Each new row is followed by its nearest point in the smallest flat space through zero that holds the last named rows.

J426:
[[-44.0 -16.8   8.1   1.7 -12.5  -1.2 -10.7  -4.9  34.6 -18.7  31.5  24.0
   22.6   9.2 -15.0 -17.1  19.0  18.1]
 [ -6.9  -7.5 -30.2  -2.0  20.6 -23.6 -17.3  10.0  49.7  -1.3 -44.9 -22.4
  -21.1  -2.6 -11.9   2.5   7.5 -17.8]
 [-17.5   0.7  31.4  12.3  10.3  -4.9   3.3 -18.8  29.6   1.3  -8.3 -16.0
   11.4  -2.6   2.8  -3.4  -4.4 -17.9]
 [ 45.3  10.5 -12.1  12.5  33.2   3.2 -44.6  11.1   9.7 -35.3  -0.4 -32.6
    0.5  -2.9  10.6  -0.6 -20.4  -4.0]]
New rows:
[ -1.4   4.7  17.7 -17.4   1.9 -19.6 -14.8 -36.8   8.0 -29.6   1.6  -7.7
  -1.1 -14.5  11.4  13.9  -8.6   4.6] : [ 0.8  2.3 13.9  8.2  8.7  1.2 -7.8 -6.6 11.5 -8.8  3.6 -9.9  8.7 -0.8
  3.8 -3.0 -5.9 -5.0]
[-24.2  33.3 -17.5   1.5  -4.0   0.9  -0.9  11.1  -6.9  11.0  14.4   1.8
  -2.0  20.5   2.3  -4.7  -6.8  17.4] : [-2.9 -2.8 -6.7 -4.3 -7.6  2.0  1.1  4.1 -7.1 -0.5  8.2 10.9  0.1  2.3
 -3.0 -1.2  4.8  8.7]
[ 36.8 -15.1   9.5   6.2  -7.3  -2.3 -23.4   4.7  -0.6 -40.9  -1.3  41.8
   4.2  -1.9  35.9   0.1   0.0   8.2] : [ 17.4   2.4  -5.5   3.0   3.9   8.8 -20.0   7.2  -8.8 -21.2  21.8   1.5
   7.8   2.4   3.4  -4.1  -5.4  12.7]
[ -1.6   8.6 -10.7  -3.5 -25.2 -14.0  -6.5  -4.7  -1.8 -26.6  -4.0  -2.7
   3.1   6.2  -6.8   2.7  -1.2   8.6] : [-0.3 -2.8 -9.2 -1.9 -1.1  0.0 -7.4  5.3  2.3 -6.7  5.3  4.6  0.1  2.0
 -3.3 -2.2  3.3  6.5]

J220:
[[  9.4   3.0  13.6 -25.0  -7.3  18.4  38.4 -11.2  -8.6  -5.5   0.8 -15.4
    6.1  24.9 -12.8  -6.8  13.3  31.9]
 [ 14.1  -1.6  16.9  -1.5  17.3  15.5 -12.0 -18.4 -14.4  -5.9  20.3 -44.2
   12.5 -28.3  -7.2  -7.5  19.7 -14.7]
 [  9.6  14.0 -14.2  -7.3  33.7 -31.1  28.6  -1.6 -23.5  -4.2  -4.6  21.5
   -8.5  47.7  18.4 -28.1  -9.9  15.1]
 [-34.9 -21.3  -0.1   2.2  28.4 -20.5 -23.0  14.2  -1.3 -13.0  -9.4 -10.7
   -3.1 -16.8  -1.0  -2.0   7.7 -19.5]]
New rows:
[-24.3   5.0  -2.6  -9.7  24.4  -1.6  -3.1  26.4 -26.4 -19.6 -28.7  24.0
  19.1 -21.5  20.3 -16.6 -17.7  11.4] : [-19.7  -8.1  -6.6  -0.6  20.0 -21.5  -2.9  11.0  -3.5  -7.1 -10.4   7.8
  -6.1   8.1   5.0  -6.3  -1.9  -3.7]
[  1.9 -23.2 -28.3 -15.7 -16.1 -19.3  14.8  -1.0   9.7  13.8  21.6  -3.2
  -0.6  11.1 -13.5  16.5  -6.5  -8.1] : [-2.9 -0.3 -1.6 -0.9 -8.9  1.3  3.6  3.5  5.3  1.7 -4.3  7.7 -1.7  4.5
 -1.1  4.2 -3.0  5.1]
[ 11.8  26.0  10.8 -24.4  -3.1  -4.8   4.0  -4.7  25.5  -5.9 -29.0  22.1
  -0.3  -3.0 -13.1  20.5  -7.1  11.9] : [ -1.5   1.3  -1.9  -2.7 -18.9   5.5   9.3   4.2   9.3   4.0  -6.3  13.1
  -2.1   9.3  -2.7   7.7  -5.0  11.5]
[-11.0  -6.2  -2.6 -14.9  12.6   1.1   0.3  -5.1   0.6 -16.5  20.7  23.0
  27.8 -24.6   4.7  12.0  13.8  25.4] : [-5.9 -4.8  3.9 -3.9  0.4  2.6  0.8  0.9  0.5 -3.1 -1.5 -6.6  1.3 -2.4
 -4.5  1.1  4.8  1.5]
[-12.7  20.6  11.5   2.7 -17.4  17.2  -1.1  -6.0 -20.1  -1.0 -25.2   2.5
  12.8 -21.4   1.4  10.9   9.8  -9.6] : [ -0.6  -2.7   4.6   0.7 -10.9  10.4  -5.0  -0.7   6.1   1.5   1.7  -6.2
   2.8 -11.2  -5.6   7.5   3.0  -1.7]

J166 (4 x 18):
[[ -8.6  -0.3 -22.9 -18.4  16.2  -5.0  -6.3   2.1  10.1  17.5 -10.3 -28.6
  -28.0  17.2 -13.7  -8.0  23.0 -26.5]
 [  2.4  -2.5 -12.6 -20.0 -11.4   6.8 -13.9   6.4  16.3  18.8   1.5  -9.6
   10.6  19.5   1.6   7.4  14.9 -24.7]
 [-41.4  15.7   1.2  19.3  19.7  -4.3 -29.6   0.0  14.2  -9.6 -33.6   3.8
  -13.0 -12.2   2.6   1.2   2.4 -18.7]
 [ 20.0  -7.4 -10.8 -30.3  47.6  35.6 -36.0  -6.1  11.3   9.6 -34.1 -21.1
  -29.5   5.3 -27.5  -0.4  13.3 -41.2]]
New rows:
[-17.5   1.1 -24.8  29.0  -9.3 -12.8  -3.0  20.8 -10.8  28.0  18.8  -9.2
  24.6  13.6   9.4   8.0   7.6  -1.4] : [-18.3   4.8  -8.4   2.0 -24.6 -17.8   5.4   7.7   8.4   9.7  11.4  -2.5
  11.5  12.0  12.0   2.1   8.9  -2.8]
[-21.0   8.5  22.4   8.9  -9.1 -16.3  14.6  -6.2  22.5  10.8   9.6  -5.5
 -11.0 -18.9  -0.2  29.2 -25.0  -4.9] : [-17.1   6.3   2.5  12.9  -6.7 -10.9   1.2   1.7   1.2  -4.7  -0.6   5.8
   3.3  -4.3   7.6   0.1  -2.2   5.0]
[ 27.0  -6.5  23.6  -1.5 -25.3  11.9 -17.9   4.7   1.6   5.6  -7.0  -8.2
  13.8 -17.5   3.5 -13.6  17.6  -0.1] : [15.0 -4.3  4.8 -7.2 -5.6 13.9 -6.8  0.2  2.1  1.5  2.8  6.6 14.9  1.3
  1.9  7.3 -3.8 -2.6]

J944 (4 x 18):
[[ -8.3   6.3 -14.3  32.0   2.9   9.6  -9.0   8.0  15.0  -3.0   2.1   0.7
    9.5   2.4  15.7 -19.3 -21.2  13.5]
 [ -3.7 -38.4  29.9   3.0 -16.8  13.6 -33.0   8.7  22.4  14.1 -14.3 -25.3
  -21.2  -7.3  28.3 -24.8 -10.0 -12.1]
 [-21.8   6.8  28.4 -34.5   8.5 -20.1 -29.3  14.5   2.6  -6.7 -25.9  32.3
    7.8  44.0  12.5 -34.3  33.6 -20.6]
 [ -3.7  31.6  12.3  22.8 -42.5  41.9 -18.8  -8.0  -8.3   5.9  -7.9  14.8
  -34.5 -17.6  22.2   6.9   4.6 -18.7]]
New rows:
[ -9.3  -5.0   0.8  -8.0  -8.1   7.6 -25.7   6.2  -6.5 -14.1  -9.6  25.5
 -21.7   2.9  -9.3  -8.9  -9.4   1.4] : [ -5.8   6.8   8.3  -0.8  -6.9   4.9 -11.1   2.1   0.4   0.0  -7.2   8.8
  -5.2   5.5   8.6  -7.5   6.3  -7.5]
[ 15.9  25.6  -7.9  14.2  14.5  -1.2  10.4  -2.8 -30.7 -42.4  -4.9 -24.1
   0.7   9.5 -23.3  -0.4  -7.3   6.0] : [  3.0  14.1 -16.8   5.0   7.5  -3.7  15.9  -3.9  -7.3  -5.4   8.9   6.2
   9.8  -0.9 -11.7  11.2  -1.9   9.0]
[ -5.5   5.7   3.0  -5.6  23.1  -5.3 -23.7  -0.3   1.1  19.1   4.4 -24.6
 -15.5   6.4  12.0  15.2   6.9   1.6] : [  0.9 -10.2   6.9  -5.3  -1.2  -1.2  -3.7   0.8   2.5   2.8  -2.4  -6.0
  -3.5  -1.0   1.7  -2.0   0.8  -3.1]

J307:
[[ -2.4  14.6 -36.8   4.2  29.3   1.0  18.5  12.7  -3.4 -12.8   8.5  26.2
    0.4 -48.5   7.0  -9.5 -39.5  10.5]
 [ 15.3 -24.5  11.3   6.0  -9.6  19.9   9.2  11.1 -29.8   8.7   6.0  49.5
  -42.9 -16.5  33.1 -10.9 -27.6  31.5]
 [-20.4  -5.8  -3.9   2.9  -0.7 -16.4  -8.8 -24.5 -18.9   8.2 -30.5 -17.5
  -15.3 -45.8   3.9  13.5 -23.9  17.4]
 [ 21.3 -17.2  15.0  28.0  15.7   0.8 -14.4  -4.7  58.3  -1.4 -11.6  24.6
  -35.7   6.8  29.1 -25.4 -44.0  -2.4]]
New rows:
[  8.1 -10.3   4.6  10.8  11.0  16.6  34.9 -26.2   2.5  17.9   4.3  -4.6
 -13.4  19.1  -4.0  -7.5 -23.1   2.5] : [  5.8  -6.2   5.9   4.9  -0.1   2.6  -2.2   0.3   7.0   1.3  -1.0   8.4
 -10.2   3.2   7.9  -5.1  -7.4   2.0]
[ 25.1  50.0  20.3  -5.9 -12.2   8.8 -24.3  -9.6 -37.5 -23.9  -6.0 -12.2
 -13.5  -1.1 -18.5  -6.9   0.1   7.7] : [ -4.8  -1.3   2.4  -5.8  -8.4   0.1   0.8  -1.9 -17.2   3.7  -1.0  -5.6
   1.9  -1.2  -3.5   7.0   9.8   4.0]
[-15.3  10.4  27.2   0.1 -22.1 -16.9  -9.9   8.5   9.7  23.6  -3.3  40.8
  20.3  11.2  -2.9 -14.0 -13.5  -5.6] : [ 7.0 -5.1  7.6  2.8 -2.5  4.1 -1.7  2.5  6.9  1.0  2.6  6.6 -5.8 11.6
  4.9 -4.6  0.7 -1.1]
[-12.3  12.2  -3.4 -41.0  -9.5 -34.0   8.5  -1.0  13.3 -12.2 -19.4  -9.7
   6.4   4.1  19.3  -0.8  -8.2   6.9] : [ -6.7   3.7  -3.5   0.4   3.1  -7.4  -3.7  -7.2   4.2  -0.5  -7.7 -12.4
   4.6  -6.9  -4.9   3.9  -1.6  -2.8]
[ -2.9  11.7 -15.8   3.5   8.3  -6.6 -10.8  22.9  17.3  -2.6   6.5 -11.5
   7.8  23.6  -3.7   9.0  12.5  -3.3] : [  1.9   9.0  -3.9  -1.3   5.4  -1.1   0.4   4.3  15.9  -5.7   7.0  -6.9
  15.5  15.0  -9.2  -2.2  10.7 -13.5]
